The same things were measured in two ways. Each way mixes the same 5 hidden numbers, adds some noise and spreads widely along 3 directions of its own, which tell nothing about the thing.
In the rows, zero is written as 128.
Some things both ways: the first way, then the second way.
[118 133 161 161 139 158  86 113 175  88 137 131 104 142 160 145]
[ 81 183 100 119 170 144 121 116 148 105 117 104 111]

[ 91 113 152 184 125 120  71 153 183 145 172  73  90 182 108 155]
[140 163 192 107  72 141  54  42 119 117 149 155 125]

[107 113 164 168  98 169  83 123 190 127 136 105 111 130 121 122]
[ 84 166 138 120  94 107  82  94 135 114 109 118 145]

[ 79 126 162 136 129  92  82 134 155 116 141 133 121 195 142 162]
[145 143 139 154 170 160 133 129  94 133 154 145 105]

[ 99 129 142 155 142 133 145 113 125 113 152 138 106 150 134 136]
[128 122 131 101 148 116 129 128 129 117 103 144 136]

[ 87 117 165 129 123 130 108 109 136 121 121 134 122 153 143 128]
[152 105 116 131 175 129 151 152 118 114 127 129 126]

[ 90 116 165 156 139 130  86 117 135  82 178  95 119 188 167 134]
[173 118 156 135 181 164  95 100  99  77 157 129 110]

[ 96 105 154 132 107 139 108 118 146 125 146 107 126 166 144 116]
[142  83 162 143 131 120 106 135 100 157 135 150 136]

[106 135 135 137 170 115 150 101  96 130 137 141  88 136 133 147]
[ 87  97 140  78 170 130 132 128 167 134 100 156 109]

[102 105 132 119  81 117 157 116 138 130 164 123 139 159 121 103]
[114  73 176 161 104  92 105 153  64 144 115 175 155]

[ 96 122 155 108 128 111 104 136 171 145  76 174 122 164 151 161]
[ 94 158  91 141 163 136 197 178 130 177 126 148  94]

[107 123 112 111 138 101 203  95  76 115 171 144 123 158 138 120]
[144  47 151 117 172 112 151 181  88 119  96 185 138]

[121 124 135 123 140 131 148  87 101 132 152 120  98 113 123 113]
[125  90 138 125 147 120 123 139 138  76 132 111 105]

[108 133 131 143 139 107 133 127 154 111 156 141 106 174 141 157]
[100 150 140 145 138 140 127 121 113 140 142 148 107]

[102 116 128 142 115 113 144 132 147 149 155 121 104 160 106 136]
[125 126 161 120  86 109 115 117 103 135 115 171 137]

[ 49 111 180 180  84 104  54 166 213 122 145 120 136 211 111 159]
[114 194 169 161  89 143  78  77  78 148 152 158 134]

[121 130 147 157 119 141 115  92 141 123 156 112  96 105 105 120]
[ 72 121 137 109 128 101  85 110 147  93 100 104 141]

Other things, the second way, with their names:
k409: [138 123 142 145 133 124 127 139  97 131 134 143 126]
k411: [131 111 174 106 105 121 109 115 105  90 122 166 115]
k339: [ 64 163 144 114  91 106 102 108 129 130 111 144 130]
k991: [ 78 170 141 112  92 121 102  91 151 138 123 131 113]
k257: [118 127 124  82 155 131  99  98 168 103 112 114 125]
k767: [ 93 163 109 159 165 145 159 148 114 172 138 133 105]
k903: [163 106 155 140 102 131 147 135 114 156 156 156  97]
k591: [131 111 125 116 164 123 119 128 134 116 115 123 136]
k915: [111 133 125 135 146 128 134 135 128 142 129 129 115]
k842: [ 32 175 128 122  79  87 120 124 142 164  91 148 138]
k142: [155  80 140 104 172 129 146 149 118  86 119 148 110]
k123: [154  84 116 125 183 129 121 140 148 103 132  95 121]
k392: [ 40 135 118 148 138  96  97 140 113 115  99 112 152]
k745: [144 125 148 116 149 153  80  80 149  61 159  93  95]
k113: [209  48 140 132 187 153 181 170 118 172 156 165  87]
k425: [148  81 182 113 125 132 113 118 110 122 135 170 111]
k516: [ 60 172  88 161 158 123 133 143 135 168 123 109 125]
k361: [ 89 108 116 136 126  86 122 158 133 129  97 111 146]
k39: [ 89 111 122 143 162 114 122 149 122 112 114 115 131]
k715: [129 150 146 172 140 144 131 135  70 142 150 159 120]
k952: [155 181 143  79 163 175 128  79 143 102 145 162  82]
k937: [135  86 156 163 132 123 129 154  91 147 147 154 118]
k400: [ 73 101 136 159 127  94 107 148 125 164 117 117 147]
k85: [113  89 151 192 141 115 127 169  58 175 129 169 146]
k572: [127  88 194 144 108 118  74 109  78  93 134 160 136]
k414: [139 108 137 141 143 131 132 140 113 158 134 144 121]
k635: [114 155 139 161 150 158 111 115 106 147 159 134 109]
k476: [ 51 122 132 133 131 107 121 142 135 189 102 153 135]
k993: [138  60 175 180 138 115 112 164  49 130 136 163 141]
k712: [160  57 102 145 223 119 141 185 102  79 113  99 149]
k4: [109 122 110 135 131 106 170 169 136 172 119 145 115]
k643: [ 92  95 158  95 102 100 116 125 147 136  99 155 125]
k672: [ 99  80 155 111 106  82  87 128 128  93  99 131 152]
k927: [106  55 183 160 131 123  88 133 106 150 140 151 120]
k655: [139 135 147 124 150 149 141 124 118 156 142 169 103]
k51: [121  63 174 116 125 107  97 132 107 104 110 160 134]
k398: [103 151 153 135  85 127 147 127 124 171 138 167  92]
k384: [137 173 141  41 126 155 115  59 193 112 125 150  86]
k521: [125 155  75 112 252 167 150 135 146  94 126  95 110]
k2: [123 176 128 103 135 144 101  82 146 115 130 123 120]
k833: [151  48 159 142 149 120 143 170  99 130 135 156 113]
k390: [106  89 166 151 130 115  87 129  94 122 128 145 135]
k971: [ 65 144  82 125 172 119 166 167 153 140 107 109 116]
k851: [119 159 158 106 113 131 118 108 108  93 124 166 114]
k694: [101 102 137 120 149 119 156 159 128 142 114 161 105]
k98: [100 143 130 161 153 138 121 134 117 104 150 111 103]
k771: [107 140 136  88 124 114 122 113 146 135 103 152 124]
k29: [164 167 137 128 151 163  92  78 116 103 155 115 121]
k622: [ 56 144 134 163 164 137 119 133 111 188 129 151 122]
k645: [ 63 142 125 129 117 100 122 134 130 192  97 152 146]
k443: [119  96 112 129 192 128 128 142 137 122 120 109 129]
k306: [165  38 208 156 129 112  55 122  36  76 128 168 166]
k773: [145  78 164 113 138 124 114 131 119  92 127 144 114]

Some of these things the first way, each followed by its name:
[109 109 143 102 127 133 128 112 137 146 108 136 118 142 146 122] : k694
[ 86 128 128 101 170  64 155 123  80 149 129 147 100 187 142 157] : k113
[ 97  99 141 134  74 109 115 102 127 112 212  74 137 170 119  93] : k306
[126 124 126 107 130 113 132 123 159 161 106 148 101 133 124 146] : k4
[ 94 119 163 151 121 125  70 137 180 101 147 119 122 189 161 150] : k635
[101 120 124 114  94  71 155 112 120 121 185 133 132 173 108 127] : k993
[ 94 109 137 132 141 125 155 117 101 130 158 105 112 173 147 118] : k425
[140 119 133 129 110 167 140  92 154 122 141 125 112 102 133 101] : k361
[127 109 110 117 146 131 165 127 132 144 149 116 101 168 158 127] : k903
[107 110 143 111 107 109 101 107 133 140 153  97 112 151 127 115] : k927
[106 120 136 149 130 118 131 129 151 132 155 122 105 167 127 144] : k851
[120 127 143 128 134 136 115 130 178  96 129 151 125 172 178 150] : k767
[115 116 137 134 122 143 138 119 148 106 157 123 123 169 158 125] : k409
[ 68 117 182 156 156 124  43 151 162 133 112 105  97 196 157 162] : k952
[117 109 147 145  96 187 133 123 191 131 112 139 127 130 143 108] : k842
[139 147 131 128 147 131 140  98 145 111 125 166  97 116 139 149] : k971
[116 104 140 119 113 130 108 120 148 159 137  93 103 142 126 111] : k411
[116 133 130 139 144 114 134 116 144 123 148 140  98 149 133 152] : k915
[104 105 155 148 136 177 125 121 147 123 127 115 112 150 162 117] : k771
[126 108 130 123 129 172 153 106 131 150 131 105 105 118 145  96] : k643
[116 139 136 138 130 100 120 107 142 114 160 144 106 146 122 151] : k98
[111 112 126 143 111 118 152 108 122 109 200  99 120 167 126 116] : k572
[ 85 108 159 125  95 103  66 147 193 126 132 120 132 196 145 151] : k715
[129 105 131 126 138 163 151  92 112 119 164  93 106 139 166  93] : k773
[ 92 124 161 172 188 140  83 140 142 152 120  99  64 158 135 162] : k384
[136 133 121 133 134 123 141 115 164 121 156 139  99 141 136 150] : k476
